Each new row is followed by its nearest point in the smallest flat space through zero that holds the last named rows.
In the rows, zero is written as 128.

Z198 (5 x 19):
[[ 51 120 121 141  75 138 126 113 139  92 135 108  99 124 127 131 150 108
  135]
 [105 171 111 125  95 138 130 125  78 123 137  92 144 120 156 136 168 121
   91]
 [ 91 164 125 142 128 197  97 144  92 119 146 133 161 111 167 147 129 115
  140]
 [ 78 159 108 173 137 119 113 122 114 138 156 147 113 109  92 135 104 137
  132]
 [ 51 161  98 154 153 154 135 109 135 104 168  97 156 126 100 113 151 137
  142]]
New rows:
[ 92 155 151 145  93 153 114 163 150 131  98  96 113  99 152  96 112 138
 123]  [101 128 130 133 103 146 117 130 122 116 128 128 120 122 143 137 132 115
 132]
[120 142  96 130 138 110 100  94 122 109 118 122 129 156 146  92 150 122
 116]  [119 136 119 125 125 123 139 120 125 122 133 108 134 131 125 121 146 131
 118]
[130 132 121 103 148 115  91 135 160  97 130 124 156 127 114 105 120 113
 122]  [130 121 128 124 147 135 134 126 145 122 130 123 140 135 122 119 130 132
 139]
[118 142 149 156 148 160 157 133 129 121 117 114 101 134 120 123 136 120
 143]  [112 126 126 132 133 139 127 126 137 120 134 126 132 129 124 125 129 127
 139]

Z602:
[[121 108 150 150  97  91 138 128 111 111 131 135 123 145 119 157 134 107
  129]
 [148  95 157 110 132 135 142 132 155 122 149 117 123 156 137 128 147 123
  130]
 [108 117 140 151 120 137 106 110 119 138 103 143 119 129 131 107  97 109
  127]
 [100 160 152 128 138 108 103 152  86 106 128  83 147 147 124 155 126 161
   84]
 [159 143 153 115 146  99 139 174 168 119 134 131 154 121 134 156 107 116
  123]]
New rows:
[103 137 159 117 130 163 145  92 118 132 143  99 158  93 143 122 145 121
 148]  [125 125 122 121 133 145 125 119 125 132 131 119 123 132 130 116 137 139
 127]
[151 149  96 163 104 116 101 132 161 109 146 133 133 153 156 138 106  97
 110]  [133 130 136 136 125 113 129 138 137 127 122 140 134 122 128 137 111 113
 130]
[121 106 111  98 146  96 113 128 143 118 111 121 114 145 162 125 137 140
 150]  [134 121 132 120 132 134 132 128 136 128 135 123 127 134 131 125 135 130
 129]
[160 137  97 145 107 157  93 139 112 110 119 121 147 161 157 124 124 144
 139]  [121 134 123 125 133 138 121 124 120 130 126 120 128 128 129 121 129 138
 123]
[135 135 105 147  97 123 104 134 118 142 136 107 165 158 118 116 111 150
  98]  [113 141 131 131 131 127 115 130 109 124 123 115 132 131 126 131 124 140
 113]
[163 104 121 119 116 155 107 113 151 156 140 145 161 154 136 118 135 141
 151]  [143 109 128 115 136 151 135 119 153 137 135 132 120 132 136 109 135 124
 140]

Z131, 5 rows:
[[123 189 125  86 117  91 132 107 119 124 104 121 162 112 111  84 146 106
   95]
 [165 103  94 139 153 133  87 136 120  94 149 107 161 116 139  96 123 123
  129]
 [136 125 120 122 165 181 132 124 141 117  86 162 121 134 148  63 132 102
  135]
 [162 110 157 171 101 123 147 115 120 105 137 163 142 121 117  68 139 145
  124]
 [181 159 130 155 117 149 159 131 113 114 108 129 135 114 153 125 140 110
  134]]
New rows:
[117 108 115 143 140 121 175 140  98 140 123 172 127 113 140  97  74 104
 152]  [133 118 137 140 132 149 139 126 133 126 117 150 118 133 133 107 130 127
 134]
[135 168 116 162 105 139 110 141 129 146 104 135 163 135  95 104 142  95
 133]  [144 152 128 125 123 126 137 122 122 120 114 130 141 119 130 105 137 116
 120]
[194 161 161 131 132 126 146 145 117 100 154 139 138 148 119 127 115 139
 114]  [165 139 136 154 108 123 144 127 114 114 132 127 141 116 133 122 136 129
 127]

Z727 (5 x 19):
[[ 94 119 128 164 172 104  97  85 106 138  65 100 148 146 126 146 154  77
  110]
 [145 126 126 146 154  70 164  96 149 140  73  74 103 107 128 105 139  93
  110]
 [138 154  69 156 153  90 132 144 105  99 111 126 126 127 171 140 135 116
  101]
 [152 110 114 166 114  98 143  76 136 121  87 136 149 130 133 105  98  79
   72]
 [125 138 138 143 165 109 123 139 111 149 111 103 107 141 133 108 136  51
   77]]
New rows:
[129 126  90 115 100 125 128 141  92 182 108 140 134 160 118 132 179 124
 133]  [115 132 126 130 140 131 114 133 116 129 126 127 131 135 130 138 138 124
 130]
[ 74 122 137 134 118 104 104 148 171 125 118 102 152 118 116 128 143 154
 105]  [117 124 134 128 135 126 123 117 129 132 116 118 131 127 122 136 139 135
 143]
[133 177 129 112 124 133 124 122 130 111 103 113 113 136 108 101 103 128
 122]  [136 129 130 127 128 122 137 130 133 131 128 122 120 124 128 119 125 121
 122]
[107 124 135  79  94 139 147 130 123 135 141 107 168 145 152 127 153 128
 143]  [121 125 138 118 123 142 122 131 130 132 138 131 130 129 120 133 131 142
 144]

Z408:
[[145 147 143 122 126 164 163 117 105 142  97 152 132 141 134 110 110 121
  105]
 [123 188 115 118 124 164 158 143 130 155 187 146 157 161 111 119 147 119
  105]
 [ 98 157 118 116 129 140 119 167  83 141 162 121 133 131 143 156 133 100
   78]
 [142 104 116 101 142 137 104 132 148 175 153 162 102 176 129 142 148 145
  107]
 [123 135 124 156  57 147 114 161 109 144 117 119 111 130 131 136 112 114
  132]]
New rows:
[136 132 114 136 150 122 104 159 143 141 131 126 138 140 170 121 111 114
 120]  [123 123 124 122 132 126 117 136 122 134 135 128 122 132 133 139 131 126
 117]
[146 128 102 123 126 131 129 125 119 131 151  96 129 128 131 120 144 113
 139]  [122 135 123 130 125 125 125 134 133 126 145 122 134 127 123 130 134 127
 132]
[114 138 103 132 126 129 147 119 142 129 143 152 116 121 134 137 126 101
  74]  [123 141 126 118 137 138 132 136 114 137 140 134 132 136 132 134 131 120
 106]
[124 120 126 142 148 162 105 155 119 114 116 136 118 135 117 135 122 144
  74]  [125 124 129 117 134 135 121 137 108 140 123 135 118 135 141 140 125 121
 102]
[108 138 156 125 103  89 125  80 136 117 118 124 127 164 110  90  75  74
 128]  [135 133 136 138 118 133 143 119 127 118 108 126 133 119 126 115 117 128
 139]
[109 128 125 134 144 143  99 146 127 138  74 110 116 127 119 153 119 119
 129]  [125 111 132 130 120 124 114 135 111 127 107 123 113 120 141 139 118 123
 121]

Z875:
[[116 130  94 151  76 103 152 112  80 152 135 178 168 122  98 143 116 107
  127]
 [120  98 139 151 107 119 152 110 107 125 175 158 156 126  71 111 138 119
  145]
 [119 116 150 126  93 115 174  93 137 102 104  85 149 179 147 131 129 107
  113]
 [154  93 134 140 107  92  89 134  93 114 135 142 162 130 117 149 126 126
  148]
 [157  83 119 148 116  99 156  97 142 145 172 154 188 101  99 106 146  85
  155]]
New rows:
[131 116 138 132 154 126 113 132 100 122 133 133 145 158 137 127 129 100
 142]  [137 113 137 130 123 117 116 129 121 118 130 125 138 133 126 133 129 128
 135]
[114  74 136 121 136 137 138 163 125 140 138 149 152 120 120  85 127 116
  98]  [130 116 132 134 132 129 135 123 133 131 150 137 135 119 110 115 135 124
 137]
[116  84 162 149 150 127 129 131 149 117 112 138 114  87 122 145 132 135
 122]  [136 117 140 127 143 131 117 133 137 122 141 124 124 123 122 120 135 133
 137]

Z65 (5 x 19):
[[116 160 122 140 171 108 112 162 131  88 153 116 142 126 141 133 143  78
  170]
 [138 112 100  84 117 119  91 130 118 120 147 176 165 116 163  83 163  94
  141]
 [113 117 111 101 154  85 103 139 122 104 129 185 142 136 175 108 178 127
  128]
 [128 128  75 128 150  72 115 160 118  74 155 152 161 119 126  51 137 148
  159]
 [126  93 135 106 167 110  95 120 136 101 141 170 148 141 133  77 117 117
  131]]
New rows:
[123  85 123  68 137 136 122 103 152 191 121 123 125 132  98 109 113 129
 131]  [140  95 144 108 114 152 118  99 132 148 124 144 132 131 119 109 106 128
 110]
[138 120 117 139 144 133 117 186 101 110 115 129 146 144  94 153 152 113
 120]  [122 143 123 136 139 118 129 141 127 116 133 121 129 127 133 135 137 120
 140]
[135 152 121 154 130 107 131  69 101 144 106 138  99 116 130 105 190 136
 123]  [124 130 115 123 114 116 136 130 120 135 117 141 123 127 144 136 153 150
 116]
[132 113 124 125 137 126 111 107 136 130 125 127 145 156 139 162 159 144
  85]  [120 119 140 119 131 125 127 119 129 138 113 147 117 138 146 146 144 137
 109]

Z229, 5 rows:
[[ 98 155 166 159 177 135 164 125 122 171  85 105 114 144 153 113 146 133
  108]
 [117 160 131 102 127 103 153 110  62 158  94 118 105 139 144 132 132 142
  121]
 [113 153 180 165 133  97 106 115 135 193  76  86 118 156 145  90 141 100
  101]
 [ 99 180 142 127 158 115 122 104 130 143  87 134  89 136 122 112 113 127
  123]
 [ 75 137 153 144 143 106 154 100  71 182  58  68 145 143 139 117 142  97
  117]]
New rows:
[132 107 148 105 127 124 118 154 110 114 135 130 162 157 112 108 127 111
 104]  [135 111 127 131 111 124 121 131 125 131 134 117 144 128 128 128 133 119
 128]
[154 143 134 138 111 161 100 159 121 154 151 147 156 105  94 135 156 137
 119]  [151 113 129 132 114 131 121 142 141 125 150 132 134 129 134 129 135 133
 125]
[129  92 116 135 157 135 144 107 157 149 127 137 119 107 132 113 122 143
 150]  [120 125 129 139 147 144 137 133 145 120 131 132 131 124 127 129 129 130
 129]
[110 110 121 100 128 120 139  96 104 139 113 147  91  93 131 110 128 165
 149]  [121 148 116 104 132 122 141 117  99 124 119 139 110 126 126 137 120 141
 133]
[153 116 108 129 124 125 102 162 136 111 111 119 149 148  92 110 149 113
 139]  [134 111 125 134 111 125 107 130 143 122 137 122 144 126 119 125 126 112
 131]

Z15 (5 x 19):
[[151 153 151 138 125 149 147 124  92 125 112  73 120 129 121  76 114 128
  142]
 [121 123 130 103 112 115 153 168 146 111 144 112 153 106  97 123  93 122
  160]
 [105 139 128 163 122  80 119 132 107 110 117 147 139 110  99 111 129 162
  109]
 [126 163 114 102 121  97 137 121 133 135  75 128 166 173 107 111  68 130
  150]
 [130 157 137 133 173 111 142 179 131 110  94 106 173  85  99 112  75 107
  125]]
New rows:
[139 125  96  81 132  97 130 153 127 143 159 115 129 136  99 137 140 123
 165]  [123 116 123 102 107 124 140 141 147 125 145 128 137 131 117 136 114 125
 152]
[118 137 130 108 110 136 151 144 139 116 142 122 129 127 114 164 116 140
 157]  [124 117 125 106 110 126 140 142 144 124 146 125 135 126 118 134 116 125
 150]
[112 155 120 136 130  82 133 157  98 120 133 110 150 118 166 167 162 138
 143]  [119 126 127 139 132 115 124 135 128 121 131 138 132 114 121 132 132 134
 119]
[149 148 168  99 134 131 105 151 123 127 121 103 150 130  91 119 175 127
  85]  [133 134 136 142 142 133 128 134 117 124 123 117 127 112 127 118 130 125
 119]
[147 126 166 172 116 148 109 134  81 137 134 143 128 117 137  91 163 123
 111]  [135 132 144 165 134 139 121 116  95 123 132 114 104 111 134 106 159 141
 107]
[138 116 111 124 123 150 101 130 121 113 121 124 100 136 114  81 114 164
  84]  [129 136 134 145 123 125 125 116 108 127 122 122 119 131 126 110 137 141
 121]

Z827, 5 rows:
[[101 102 175 108 130  85 125 102 134  89 108 132 149  78  86 123 130 150
  102]
 [114 140 160 105 100 142 145  83 122 101 112 138 162  51  96 120 143 197
  153]
 [101 138 166  92 148 137 116  86 116 131 156  64 170  56  81 133 129 167
   91]
 [ 98 135 164  87 114 114 119  89 125 146 129 155 143  86  73 106 125 193
  121]
 [115 115 166  76 163 106 130  51 111 127 140 132 155  96  82 110 110 141
  150]]
New rows:
[136 147 182 120 136 133 114 125 108 149 139 127 109 113 102 163 112 108
 112]  [119 127 136 115 142 122 118 120 125 141 142 113 133 124 113 127 122 129
 110]
[126 101 127 127 129  93 144  93 126 110 130 145 129 182 125  92 133  98
 122]  [131 103 134 121 148  94 128 116 129 121 120 155 118 155 125 119 114  97
 139]
[115 122 109 116 140 118 103 118 136 101 128 135 128  94 125 108 132 139
 146]  [125 123 139 121 127 122 133 113 127 115 121 134 136 112 119 125 129 136
 135]

Z636 (5 x 19):
[[128 114 129  51 108 139 127 153 154  79 125 124 110 143 137 112 157 154
   94]
 [143  79 107 148 126  92 110 124 155  51 141 108 103 152 115 135 137 157
  127]
 [157  84 119 112 100 131 113 128  85  61  96 165 111 136 149  71 160 141
  144]
 [127  89 100 110 120 176 118 108 120 123 136 127 132 149 154 142 182 126
  140]
 [165  93 123 147 123 117 153 136  88  78 145 108 144 176 158 118 168 159
  120]]
New rows:
[127 122 117 123 107 150 131 145 127 121 126 151 121 112 117 142 122 174
 126]  [127 124 127 114 123 131 123 130 134 118 124 132 121 127 128 123 132 130
 125]
[127  74 124 113  93 115 132 126  99 134 125  76  84 140 154 137 127 160
 142]  [137 104 118 128 124 129 127 126 125 101 135 120 126 146 137 130 149 140
 127]
[135 119 121 133 138 127 118 144 100 111 129 129  76 139 103 113 128 123
 120]  [135 118 127 131 123 116 121 129 126 104 120 135 118 127 124 115 125 133
 131]
[ 94 104 108 150  94 131 182  74 123 123 124 118 125 121 107 107 140 163
  74]  [134 119 125 130 128 125 132 130 127 116 135 120 130 139 132 131 137 136
 124]

Z646 (5 x 19):
[[141 101 190 101 100 112 163 112  97 121 162 129 101  93 137 148 104 139
  141]
 [134  86 123 163 136 109 155 140 120  96 106 107 129 166 172 139 126 123
  140]
 [132  95 120 128 133 144 119 114 139  98 145 154 103 155 108 139 110 148
  115]
 [149 123 151 132 173 140 117 147 150 160 122  83 122 142 144 133 122  97
  117]
 [137  90 128 103 142 101 108 171 119 107 126 124  89 142 105 151 114 136
  129]]
New rows:
[126 156 137  91 141 146 113 106 135 141 118 108 100  94 163 121 140 104
 106]  [134 149 149 118 137 139 124 125 135 161 135 112 132 109 128 123 128 113
 123]
[113 114 161 104 137  96 128 122 108 146 138 160 157 163 121 100  93 162
  91]  [129 120 134 120 122 131 128 120 126 121 140 140 118 125 118 132 120 137
 126]
[136 160 165 144 157 149 157 112 121 158  97 137 126 161 158 128  91 119
 110]  [139 128 149 147 144 150 141 109 143 145 132 108 137 136 154 125 124 111
 121]
[161 154 118 129  93 156 133 101 121 125 133 147 141 110 158 100 129 115
 116]  [121 149 131 139 111 145 143  94 130 136 136 139 149 115 138 115 134 130
 128]
[109 131 119 128 149 108  95 164 132 143 133 129 145  99 129 127 161 158
 105]  [122 147 111 116 132 117 107 153 127 139 115 125 131 120 111 123 139 124
 129]
[127 123 135 162 156 110 139 141 135 135 115 124 162 150 150 152 134 121
 124]  [131 121 123 151 142 125 137 136 133 127 110 106 139 148 155 127 133 114
 131]

Z499:
[[118 134 152 130  93 144 121 119 126  85 158 131 132 116 166 129 162  98
  139]
 [129  90 102  81 125 154 138  88 149 182 117 143 133 141 122  90 116 139
  113]
 [102  95 141 110 124 101 123 120 116 112 146 148 110 131 156 117 195 147
  130]
 [106 118 126 135  95  92 121  63 154 141 151 114 132 120 181  51 124 123
  164]
 [127 140 125 145 118 162 113  78  99 168 136 138  91 139 146 160 156 141
  136]]
New rows:
[148 158 118 141 149 142 132 124 113 111 120 182 117 140 120  93 106 132
 116]  [133 132 123 129 132 133 130 130 129 136 122 126 130 129 119 131 116 128
 125]
[ 96 127 126 133 105 143 124 146 113 138 122 108  87 141 116 138 130 130
 132]  [129 133 129 136 131 133 124 125 116 135 128 131 117 131 127 145 137 134
 128]
[ 79 136 129 147 143 134 129 136 137 127 159 109 117 131 142 145  99 111
 139]  [130 145 132 148 123 124 124 126 127 121 132 118 128 123 134 131 119 121
 138]
[146 118 110 144 135 122 121 173 102 132 119 136 110 126 134 131 143 122
 126]  [128 129 131 133 141 119 127 147 117 121 124 131 121 130 118 146 139 138
 123]

Z498 (5 x 19):
[[128  89 150 163 110 148 120 117 140 146 117 126 130  97  75 140 109 122
  143]
 [178 112 133 155  96 132 143 129 109 112 103 151 156 115 115 144 115 148
  107]
 [ 86 116 115 141 136 153 128 140 128 124 121 116 158 136 163 108 137 136
  111]
 [153 170 109 144 135 105 142 127 170 122 169 152 169 109 107 124 188 157
  139]
 [135 134 156 161  96 130  86  99  94 149 125 152 101 138  88 162 144 106
  117]]
New rows:
[108 128 142  93 137 154 111 120  97 153 141 125 109  95  99 104 133  92
 103]  [105 123 139 127 130 133 108 119 123 144 129 120 103 134 118 132 124 108
 135]
[106 151  98 103 142  98 110 135  99 138 139 163 133 128 157 141 128 151
 163]  [127 154 119 109 139 114 127 130 125 123 141 130 120 144 148 124 144 127
 126]
[112 124 118 145  96  92 113 132 156 158 162 157 119 102 156 147 131 139
 135]  [126 139 128 136 130 124 122 123 139 134 142 133 131 124 115 130 147 129
 134]
[142 147 164 140 152 131 158 155  92 157 130 163 153 105 125 163 146 112
  97]  [147 136 130 144 112 126 125 123 115 124 125 146 139 131 123 139 141 135
 114]
[ 97  96 113 147 127 149 156 112  94 107 107  93  97 163 158  91 160 106
 159]  [ 88 117 126 122 137 145 118 133 116 131 118 111 122 145 158 117 120 117
 119]
